The rows come from 5 hidden closed curves, with some noise, and rows from the same curve form a group. Each curve winds through 6 dimensions. The rows are also pushed far along 4 directions, which tell nothing about the answers.
(in the rows, 128 means zero)
Known rows, each followed by its group:
[143 116 109 149 172 133 168 122 106 165 124 150 111  83 105 166  86] | z_570
[125 134 161 193  92 133 136 103 124  68 157 116 133 123 118 139 146] | z_695
[ 99  68 167 176 119 100 190  90 124  69 110 167 103 104 135 146 188] | z_695
[134 112 143 121 166 115 158 111 108 109 141 144 113  87 121 135  86] | z_956
[110  85 123 188 151 125 209 101 125 151 123 192  91  73 101 186 147] | z_281
[112 155 111 163 131 161 120 117 150 168 152  92 108 133 104 152 116] | z_695
[157 174 139 159 108 184  78 104 180  70 143 125 139 182 110 109 152] | z_956
[120 160 125 158 129 164  93 125 166 102 192  99 136 141 108 110 107] | z_504
[ 98 189 131 190 123 204 107 114 176 130 142 146 139 172  71 136 186] | z_570
[155 155 173 151 141 154 114  89 150  69 184 109 135  88 122 144  82] | z_956
[220  96 153 157 127 127 138 100 125  58 185 110 114  73 142 149  72] | z_570
[100 159 180 126 107 146  90 120 162  74 126 115 161 158 133  98 170] | z_504
[ 67 141 103 107 148 124 117 137 137 168 114 116 124 155 126 106 125] | z_281
[148 143  80 104 159 145 115 132 139 174 130 126 107 144 117 124  82] | z_956
[104 121 182 186 155 184 159 137 174 128 137 151 113 101  72 156 146] | z_281
[103 169 148 105 101 145  58 136 165  82 149  97 170 182 143  73 160] | z_504
[151 116 161 190 149 145 169 103 105  89 160 134 124  73 101 163 122] | z_695
[135 168 130 144 105 148  90 105 141  63 124 137 158 178 124  96 157] | z_956
[172 118 144 160 152 121 153  78 106  73 185 129 128  49 135 161  76] | z_281
[ 71 137 105 137 138 130 147 142 136 183  84 177 138 133 110 138 158] | z_956
[ 85 139 137 119 130 151 120 156 153 161 131 139 123 154 107 117 161] | z_570
[106  77 172 135 148 107 181 129 131 131 146 155 102  66 131 157 126] | z_281
[104  88 170 149 101  93 184 125  92  75 100 189 126 118 123 127 190] | z_504
[ 86 153  88 108 143 140 114 112 161 177 116 155 145 129 133 135 167] | z_281
[ 80 109  81 108 148 112 160 168 131 226  96 178 124 113 118 141 135] | z_956
[123 158 135  96 125 108  96 123  91 100 137  79 131 163 147  91  90] | z_504
[ 89 177 113  76 146 121  77 128 114 139 108  97 161 172 150  83 123] | z_504
[126 112 100  99 107  83 134 133  89 110 117 142 170 111 153 106 154] | z_570
[138 177 134 156 127 157 109  89 144  82 164 129 154 115 108 131 110] | z_695
[105 104 148 158 156 119 182 134  97 143 149 142 117  68 104 156 115] | z_695
[142 115 155 163 162 117 159 111  91  74 186 114 116  82 116 130  57] | z_570
[107 144  95  89 143 118 108 128 116 175 149  75 121 132 141 120 103] | z_695
[100  92 192 170 111 133 164 123 163 107 121 159 104 114 124 158 184] | z_281
[169 157  96  68 109 124  77 148 124 136 170  89 157 136 144  96 102] | z_570
[149 149 167 171  92 170 110 115 165  65 139 152 161 135 108 129 191] | z_570
[107 100 119 147 191 136 163 127 130 186 134 108  78  97 114 161  79] | z_504
[156 117 173 150 102 110 123 115  87  32 129 125 154 139 156 107 164] | z_695
[150 118 143 138 112 135 124 137 132  90 149 138 137 134 126 115 153] | z_504
[ 93 188 123 127 144 161  94 131 145 143 143 119 145 156 104 111 109] | z_570
[158 104  94  99 139 107 131 153 111 142 170 122 121 109 136 115  93] | z_504
[ 91 138  85  65 114 112 100 140 159 166  98 169 151 161 152 100 178] | z_956
[169 118 124 110 138 126 118 134 115 144 165  77 102 118 140 135  80] | z_695
[131 130 129 185 117 148 149 112 133  97 145 153 149 103 101 144 162] | z_570
[110  94 183 134 107  81 163  90  87  51  73 145 132 123 161 126 183] | z_504
[140 180 112 120 114 134  88 123 112 121 110 117 165 156 137 114 117] | z_956
[146 131 104 153 156 148 134 101 147 160 154 118 101 104 125 165  96] | z_281
[ 91 123 126 105 108 111 105 154 137 133 108 106 147 158 148  95 150] | z_570
[156 106 141 127 142 101 132 125 100 108 174  79 105  95 153 131  49] | z_956
[130  98 118 182 165 126 182 101 128 154 154 144  97  56 117 188  83] | z_956
[121 171 152 154 135 160 106 101 149  73 172 124 164 111 108 119 120] | z_281
[123 155 116 103 126 132 107 158 137 184 132 121 151 116 131 134  98] | z_956
[129 162 178 203 108 204 126 131 186 122 142 150 137 123  72 167 169] | z_695
[108 106 169 166 157 165 148 132 170 128 148 126 104 108  99 146 136] | z_281
[117 161 117 118 102 157  92 132 179 159 130 126 121 170 124 129 156] | z_281
[156 135 105 178 154 183 125 124 175 174 166  98  88 118  94 170  78] | z_570
[169 115 133 103 138 104 123 152  88 129 143 106 121 123 149 117  81] | z_695
[102 141 164 130 118 147 140 148 131 142  86 166 125 157 100 131 182] | z_504
[127 108 136 120 101 109 144 107 136  92 112 189 143 123 144 127 200] | z_570
[ 75 141 141 114  99 114 117 116 125 113 124 117 152 139 137 112 192] | z_695
[100 103 180 122 110  95 168 133  86  98  84 158 114 139 129 121 172] | z_504
[118  95 104  76 148  74 172 151  67 175 122 143  97 104 133 126  85] | z_504
[ 94 171 109 142 170 182  90 119 175 159 145  89 130 149 103 122 109] | z_281
[ 92 116 131 116 120 118 140 166 120 185 113 128 118 134 127 132 146] | z_695
[153 178 186 156 107 158  89  79 136  17 130 121 161 155 125 110 145] | z_956
[114 166 104 134 139 188 109 146 179 172 153 138 124 150  75 127 135] | z_281

New rows. What belongs after each?
[124 142  80  87 158 123 133 122 128 204 118 130 121  95 125 151  81] | z_504
[ 83 160 109 122 174 154 112 132 139 190 116 103 115 153 115 127 103] | z_504
[129 102 182 192 148 139 182 129 110 115 118 143 106  90 101 169 114] | z_956
[107 122 103  71 160  80 130 140  65 157 128  95 113 138 153  99  72] | z_504
[150 137 157 172  86 160 110 120 159  66 151 129 152 142 113 123 189] | z_570
[115 170 157 132 103 169 103 141 166 138 147 128 151 129 100 134 150] | z_695
[196 165 135 174 125 185  89 139 153 123 182  76 122 135 100 145  58] | z_956
[ 85 113 155 120 107 124 133 141 158 153  72 163 131 146 144 137 203] | z_956
[ 69  88 165 150 140 116 171 121 141 104 103 175 139  96 127 133 192] | z_504
[127  71 157 113 107  96 155 160 129 115 117 168 129 111 147 122 172] | z_956
[ 97 128 124 109 141 100 120 129  96 109 138 112 136 143 147  92 117] | z_504
[ 70  82  91  87 177  70 190 128  82 210  65 154  95  99 145 147 120] | z_504
[120  80 100 122 152 105 187 134 104 174 125 173  90  99 120 153 154] | z_570
[127  73 101 123 134 101 167 143 120 157 113 161 107 111 138 138 157] | z_504
[ 70  71 142  80 105  49 163 127 100 104  82 159 137 119 176 103 187] | z_504
[128 170 167 110 101 141  80 103 144  45 136 127 180 152 143  91 177] | z_695
[ 59 149  96 122 121 159 107 156 191 198 116 147 126 173 106 116 176] | z_504
[ 74 101 105 107 130 105 156 146 138 183 114 158 101 134 129 130 157] | z_281
[ 89 118 109  64  97  69 115 146  96 120 108 138 148 166 166  75 162] | z_504
[ 83  69 109 106 149  68 175 131  81 137  91 145 109 126 153 113 149] | z_281
[107  92 141 132 106 115 149 147 131 115  90 180 135 149 135 118 219] | z_504
[ 99 169  90 116 161 161 128 150 144 227 140 125  97 135  81 147  74] | z_504
[101 135 106 138 148 130 131 106 143 144 136 119 126 113 126 137 111] | z_504
[118 125 119  73 135  88 122 159  79 124 137 131 144 140 146  84 119] | z_504
[103  71 146 159 143 115 177 149 130 141 125 129 103  97 120 143 128] | z_570
[108 144  93 115 111 141 117 156 158 171  99 182 156 153 116 121 176] | z_956
[177 102 137 146 162 123 148 116 112  98 164 126  98  98 132 140  56] | z_695
[ 96 162 159 180 138 165 122 104 165  95 138 145 137 132 101 132 129] | z_570
[121 139 113 140 143 144 146 136 117 181 106 141  94 148  99 148 123] | z_504
[ 43 116 113 106 147 105 142 148 120 172  84 154 128 156 135 107 171] | z_504
[136 109 178 147 110 105 145 118  85  31 107 138 150 133 134 102 156] | z_281
[162 122  85 101 161  99 132 113  75 107 173  98 126 103 138 106  58] | z_281
[112 158 149 118 152 160 112 133 165 143 157 134 113 137 106 127 101] | z_570
[151 156 121  66 141 114  91 108 126 128 160  96 139 109 160 119  68] | z_956
[162 103 160 113 133 107 148 126 114 116 160 122 109  81 144 148  85] | z_281
[117 123 113 121 140 143 162 153 141 212 103 172  98 116  93 162 129] | z_281
[130 164  68  65 111 122  76 123 152 175 116 102 144 158 155 112 121] | z_504
[ 36 136 113 100 144 122 132 141 155 192  59 176 132 162 131 120 172] | z_570
[ 97 116 150 124 116 117 148 137 140 151 120 153 109 119 127 143 138] | z_281
[108 101 113  55 141  49 140 140  61 128 122 111 129 119 170  89  86] | z_281
[138 157  68  70 131 104 104 127  94 177 113 120 145 137 152 119 100] | z_695
[106 194 165 170 116 187  86 128 160  79 157 132 165 172  89 102 158] | z_504
[103 139 146 188 142 175 124 102 166  88 131 133 140 142 100 126 180] | z_281
[130 150 136 104 141 132 100 118 130 123 127 105 146 125 146 120 109] | z_281
[ 79 101 100 127 162 112 163 121 137 185 112 143 107  97 126 151 121] | z_504
[ 91 130 143 157 152 134 149 124 125 122 139 140 122 115 107 130 116] | z_570
[101  62 150  74 119  60 176 148  96 128 107 154 113  95 154 117 145] | z_504
[ 88 114 101 103 125  96 162 128 101 175  53 181 126 137 133 137 182] | z_504
[ 78 101 133 105 140  90 142 130 103 138  85 126 116 150 156 110 157] | z_504
[ 81  62 142  84 144  78 168 151 122 165  76 166  88 134 160 124 159] | z_570
[110  94 154  69 136  75 137 141  97 113 115 120 130 113 166 102 126] | z_504
[135 162 148 137 157 166 105 129 147 116 182 104 135 116 107 124  79] | z_695
[ 96 181 146 164 118 164 102  87 150 101  90 123 145 171 116 131 169] | z_504
[124 133 131  74 152 116 130 140 124 168 125 134 128  99 136 132  94] | z_956
[ 75 155 127 114 135 124 101 127 120 113 116 119 153 169 140  90 149] | z_504
[109 111 156 152 156 136 158  97 154 124 139 146 103  87 124 161 120] | z_956
[145 137  95  78 157  94 122 115  81 136 140 123 113 133 154 112  71] | z_570
[152 106 134 115 145 129 139 126 122 144 139 110 102 108 133 144 117] | z_695
[ 90 175 125 113 114 124  90  98 128 102 104 113 161 163 143 102 146] | z_504
[ 95 110 133 121 107 108 159 121 129 152  51 200 135 136 143 150 218] | z_281
[111 100 183 158 107 120 159 131 132  87 128 147 111 125 117 133 153] | z_281
[115 118 159 165 122 155 147 149 165 157 123 159 129 103 107 162 155] | z_956
[103  92 173 137 155 121 166 137 124 125 126 137 108  99 122 137 132] | z_504
[112 161 110 141 146 185  98 123 196 173 128 124 137 134 107 144 141] | z_504
[141 123 150 158 185 138 171 104 101 130 137 129 109  67 102 168  70] | z_504
[ 87 129 175 160  98 144 128 115 170  90 118 139 129 143 117 129 184] | z_504
[127  84 136 161 134 101 180 146  80 145 123 136 105 102 127 155 124] | z_695
[120 135 159 165 107 135 142 103 121  89 166 112 137  92 111 145 150] | z_695
[ 92  74  90  68 126  52 175 139  83 165 101 176 112 115 160 118 159] | z_281
[116  82  88  61 130  52 155 129  91 140 130 156 130  91 171 111 126] | z_570
[101  78 131 159 177 131 186 126 138 183 133 126  66  83 108 171  95] | z_504
[128 150 147 175 160 165 125 110 136 119 166  84  99 128 101 142  71] | z_504
[131  87 189 145  91  98 146 115 122  59 124 139 117 127 158 127 172] | z_281
[137 166 136 124 123 140  80 128 141  97 138  87 164 136 137 105  80] | z_570
[115 122 105 123 158 154 137 149 148 174 133 132 105 134  93 127 129] | z_281
[153 180  86 112 123 140  90 103 132 146 140 119 144 139 137 136 102] | z_281
[135 156 125 105 111 154  78 150 178 142 144 102 157 133 126 116 114] | z_570
[ 83 175 154 128 121 175  87 122 197 138 115 122 152 153 111 124 163] | z_504
[128 131  72 115 145 153 119 155 162 209 140 136 115 136 113 137 120] | z_504
[153  93 128 150 122  93 164 115  75  69 144 149 125 112 139 122 133] | z_504
